There are 5 hidden switches. A switch that is on adds its own fixed numbers to the row, and there is some noise. The rows also spread widely along 2 directions, which tell nothing about the answers.
Some rows, each with its switches (1 for on, 0 for off) after it:
[-25  11 -27  25  -9  -5   1  29 -19   3   0  21  -3 -15   3  31   1]
1 1 1 0 0
[ -1   7  -8   4   1   5  -3  21 -12   9  -3  14  15   5 -13  14 -14]
1 0 0 0 1
[  6 -11  -4  11   1 -11   9  33 -18  13 -26  34  -7 -11  12  50   1]
0 1 0 1 0
[-73   7 -34  12 -32 -29  -8  29 -46   2  15  27 -14 -14  23  29  11]
0 0 1 1 0
[-14 -13 -22  29  -7 -22  -1  61 -43  22 -16  50   0 -25  -2  39  13]
1 1 1 1 1
[-71   6 -35  10 -32 -27 -11  48 -53  10  20  38  -5 -18   6  22   6]
1 0 1 1 1
[-56  13 -29  18 -12   8   2  12 -26   1 -10  22   5  18   8  38 -10]
0 0 1 1 0
[ 24   4   0  15   6   1  10  14   3   6 -24  16   0  -2  -2  30  -5]
0 1 0 0 0
[-21  10 -14   2 -23 -44  -9  45 -20 -13  25  26 -14 -26   7  16   8]
1 1 0 0 1
[-75   9 -37  14 -27 -13 -13  37 -48   3  19  29 -11 -21  19  33   6]
1 0 1 1 0
[ 15  -5  -6  15  25  36   9  20 -15  29 -34  26  14   0   0  45 -12]
1 0 0 1 0
[ 16 -11   0  12   2 -25   4  47 -23  18 -27  43  -2 -11   4  36   2]
0 1 0 1 1

New rows, each followed by its switches (1 for on, 0 for off):
[  5   4 -26  33  22  32   9  38 -16  17 -45  39  32  25 -25  56 -26]
1 1 1 1 1
[ -1 -13 -18  34  12  38   3  30 -31  40 -38  32  11  -4  -4  43  -5]
1 0 1 1 0
[-43  15 -38  27   4  34   7  14 -19   5 -19  22  20  21  -8  49 -22]
1 0 1 1 0
[  6 -23 -10  35   5  15   2  30 -39  53 -42  42  -1 -21   2  27  13]
0 0 1 1 0
[-20 -11 -24  27  -4  13  -2  44 -40  36 -18  31  -2 -24   4  32   8]
1 0 1 1 0
[ 21 -22   6   8  -3 -14  -4  45 -34  42 -24  43  -5 -23   1  20  13]
0 0 0 1 1
[-30   1 -23  19 -24 -19 -12  38 -41  21  11  26  -3 -24  -3   0  12]
1 0 1 0 1
[  8  -1  -6  14  17   8  16  17  -5   8 -36  29   9  18   4  58 -15]
0 1 0 1 0
[-19  17 -28  27   2  21   3  21 -13  11  -8  13  26  24 -25  18 -21]
1 0 1 0 1
[-67  25 -40  14 -18 -21   3  22 -22 -30   1  31  17  38  -1  50 -18]
0 1 1 1 1
[  3 -15  -6  28 -14  -3  -5  26 -33  47 -18  23 -16 -35   1   3  23]
0 0 1 0 0
[-72  10 -40  15 -20  -8  -6  34 -43   3  10  27  -1 -11   8  38   0]
1 0 1 1 0
[-58  25 -37  22 -20   8   1  10 -18 -10  15   4   7   9   1  26 -14]
1 0 1 0 0
[-53  21 -28  19   1  29   8   2 -16   0 -19  19  19  42  -3  46 -26]
0 0 1 1 0
[ 46   0   5  20  19  21  14   7   7  16 -40  17   9   2  -6  33 -13]
0 1 0 0 0
[ 18   5 -17  36  13  18   9  33  -9  16 -32  27  23   9 -29  29 -13]
1 1 1 0 1
[-17  -3 -12  21 -23 -26 -11  37 -36  24  -5  28  -8 -23  -1  -2  19]
0 0 1 0 1
[  7   0  -8  31  -3   6  -6  26 -23  35 -26  26   8   1 -20   2   2]
0 0 1 0 1
[-17  17 -20  29  -3  21   7   2 -10  14 -17  11  10  16 -13  19 -11]
0 0 1 0 0
[-58  16 -26  13 -35 -19  -5  13 -29   2  21  13 -16 -10   8  11   3]
0 0 1 0 0
[-22  -1 -19  19 -25 -22  -8  34 -34  25  -2  29  -4 -22  -8  -3  13]
0 0 1 0 1
[-69  14 -36  11 -25 -13  -9  42 -45  -1  11  32   7   4   1  31  -4]
1 0 1 1 1
[-15  19 -20   9  15  37   7  11  -4   0 -16  15  26  29  -4  50 -33]
1 0 0 1 0
[-49  19 -32  19 -12  12  -1  15 -21   4   8   7   2   0  -4  20 -12]
1 0 1 0 0
[ -7  -9  -6   3  -5  -8   3  27 -24  26 -15  26  -7 -16  16  28   5]
0 0 0 1 0
[ 25  -3  -8  19  32  54  15  16  -6  28 -39  24  25  16 -14  49 -25]
1 0 0 1 0
[-33  -4 -27  25  -8   8  -3  38 -43  32 -11  34  -4 -22   8  34   8]
1 0 1 1 0
[ 23 -19   5  13   6 -12   7  40 -22  24 -34  38  -9 -25  14  44  11]
0 1 0 1 0
[-23   3 -18  15 -27 -26 -10  29 -33  20  -1  25  -7 -13  -4  -5  10]
0 0 1 0 1
[  9  -2 -16  35  10  12   8  33 -18  20 -48  42  26  22 -19  50 -13]
0 1 1 1 1
[-56  20 -38  21 -10   0  10  18 -16 -23 -12  25  11  28   7  57 -19]
0 1 1 1 0
[-11   0  -9   4 -11 -39   5  38 -21   1 -10  40  -2  -5   8  38  -3]
0 1 0 1 1
[  1   4 -15  30   1   5  11  16 -11  11 -27  23   2   2  -4  27  -4]
0 1 1 0 0
[-51  10 -24  17 -34 -41  -4  25 -24 -14  11  17 -19 -21  17  20  12]
0 1 1 0 0
[ 18  -9  -1  15  16  26   8  12  -9  27 -40  28  10   4  -1  42 -11]
0 0 0 1 0
[-52   5 -21  -7 -21 -21 -11  30 -35   2  21  24 -13 -24  25  34   6]
1 0 0 1 0
[-22  10 -26  24   4  21   7  13 -19  15 -31  30  28  40 -22  36 -21]
0 0 1 1 1
[-15   4 -27  31  15  28  12  31 -21   6 -33  31  17   9  -5  61 -16]
1 1 1 1 0
[  2  -4  -4   8  -6  -5  -4  28 -22  25   6  13 -14 -38   8   8   9]
1 0 0 0 0
[-44   6 -23  -5 -15 -22 -11  42 -32   1  13  33  -3  -6  13  30  -5]
1 0 0 1 1
[-15   6 -12   0 -13 -14 -10  32 -20   6  15  19  -1 -12  -3   6  -6]
1 0 0 0 1
[-36  12 -13  -7 -28 -31 -13  33 -26  -1  30  17 -10 -20   6   1   3]
1 0 0 0 1
[-23   8 -29  29  13  44   8  15 -19  17 -29  24  25  24  -9  48 -23]
1 0 1 1 0
[ 15 -11 -12  36   9  29  -1  25 -21  43 -30  21   2 -23 -16  15   8]
1 0 1 0 0
[ -7  14  -8   3  -3   5   4  -1  -2   1  -1   7   2   9   2  18 -12]
0 0 0 0 0
[  8  12 -14  31   5   7  11  15  -2   8 -31  23  21  30 -26  26 -15]
0 1 1 0 1
[-20  20 -22  24  -5  11   7   6  -8   7 -16  16  21  35 -25  12 -21]
0 0 1 0 1
[ -7  -3 -18  32  10  33   9  14 -19  31 -43  26  16  19  -7  43 -13]
0 0 1 1 0
[-47  23 -37  25   3  21   5  26 -19  -5  -9  26  31  43 -18  42 -31]
1 0 1 1 1
[-20  12 -18  18 -12  -1   0  18 -21  11  -6  21  10  15 -14   7  -7]
0 0 1 0 1
[-49  16 -32  19  -4   5   1  16 -25  -3 -13  29  22  42 -12  36 -20]
0 0 1 1 1
[ -6   4 -17  33   3  26   4  23 -17  28 -13  16   6  -8 -12  19  -6]
1 0 1 0 0
[-20  16  -8   1  -9   1   3   0  -1   0   2   7  -2   7   4  17 -13]
0 0 0 0 0
[-73  19 -37  13 -20  -2   2  15 -25  -8   1  19   6  24  10  38  -8]
0 0 1 1 0
[-25  -3 -27  22   1   5  -3  43 -37  28 -19  41  12  -2 -10  30  -2]
1 0 1 1 1
[ 20  -1   2   8  -3 -17   4  26  -5   4 -15  26  -2  -3  -6  19  -3]
0 1 0 0 1
[-59   3 -27  11 -27 -20  -5  27 -40  13   2  33 -12 -11  18  28   7]
0 0 1 1 0
[-31   8 -23  24 -18 -16   3  19 -17   2  -2  20 -11  -9   3  28   1]
0 1 1 0 0
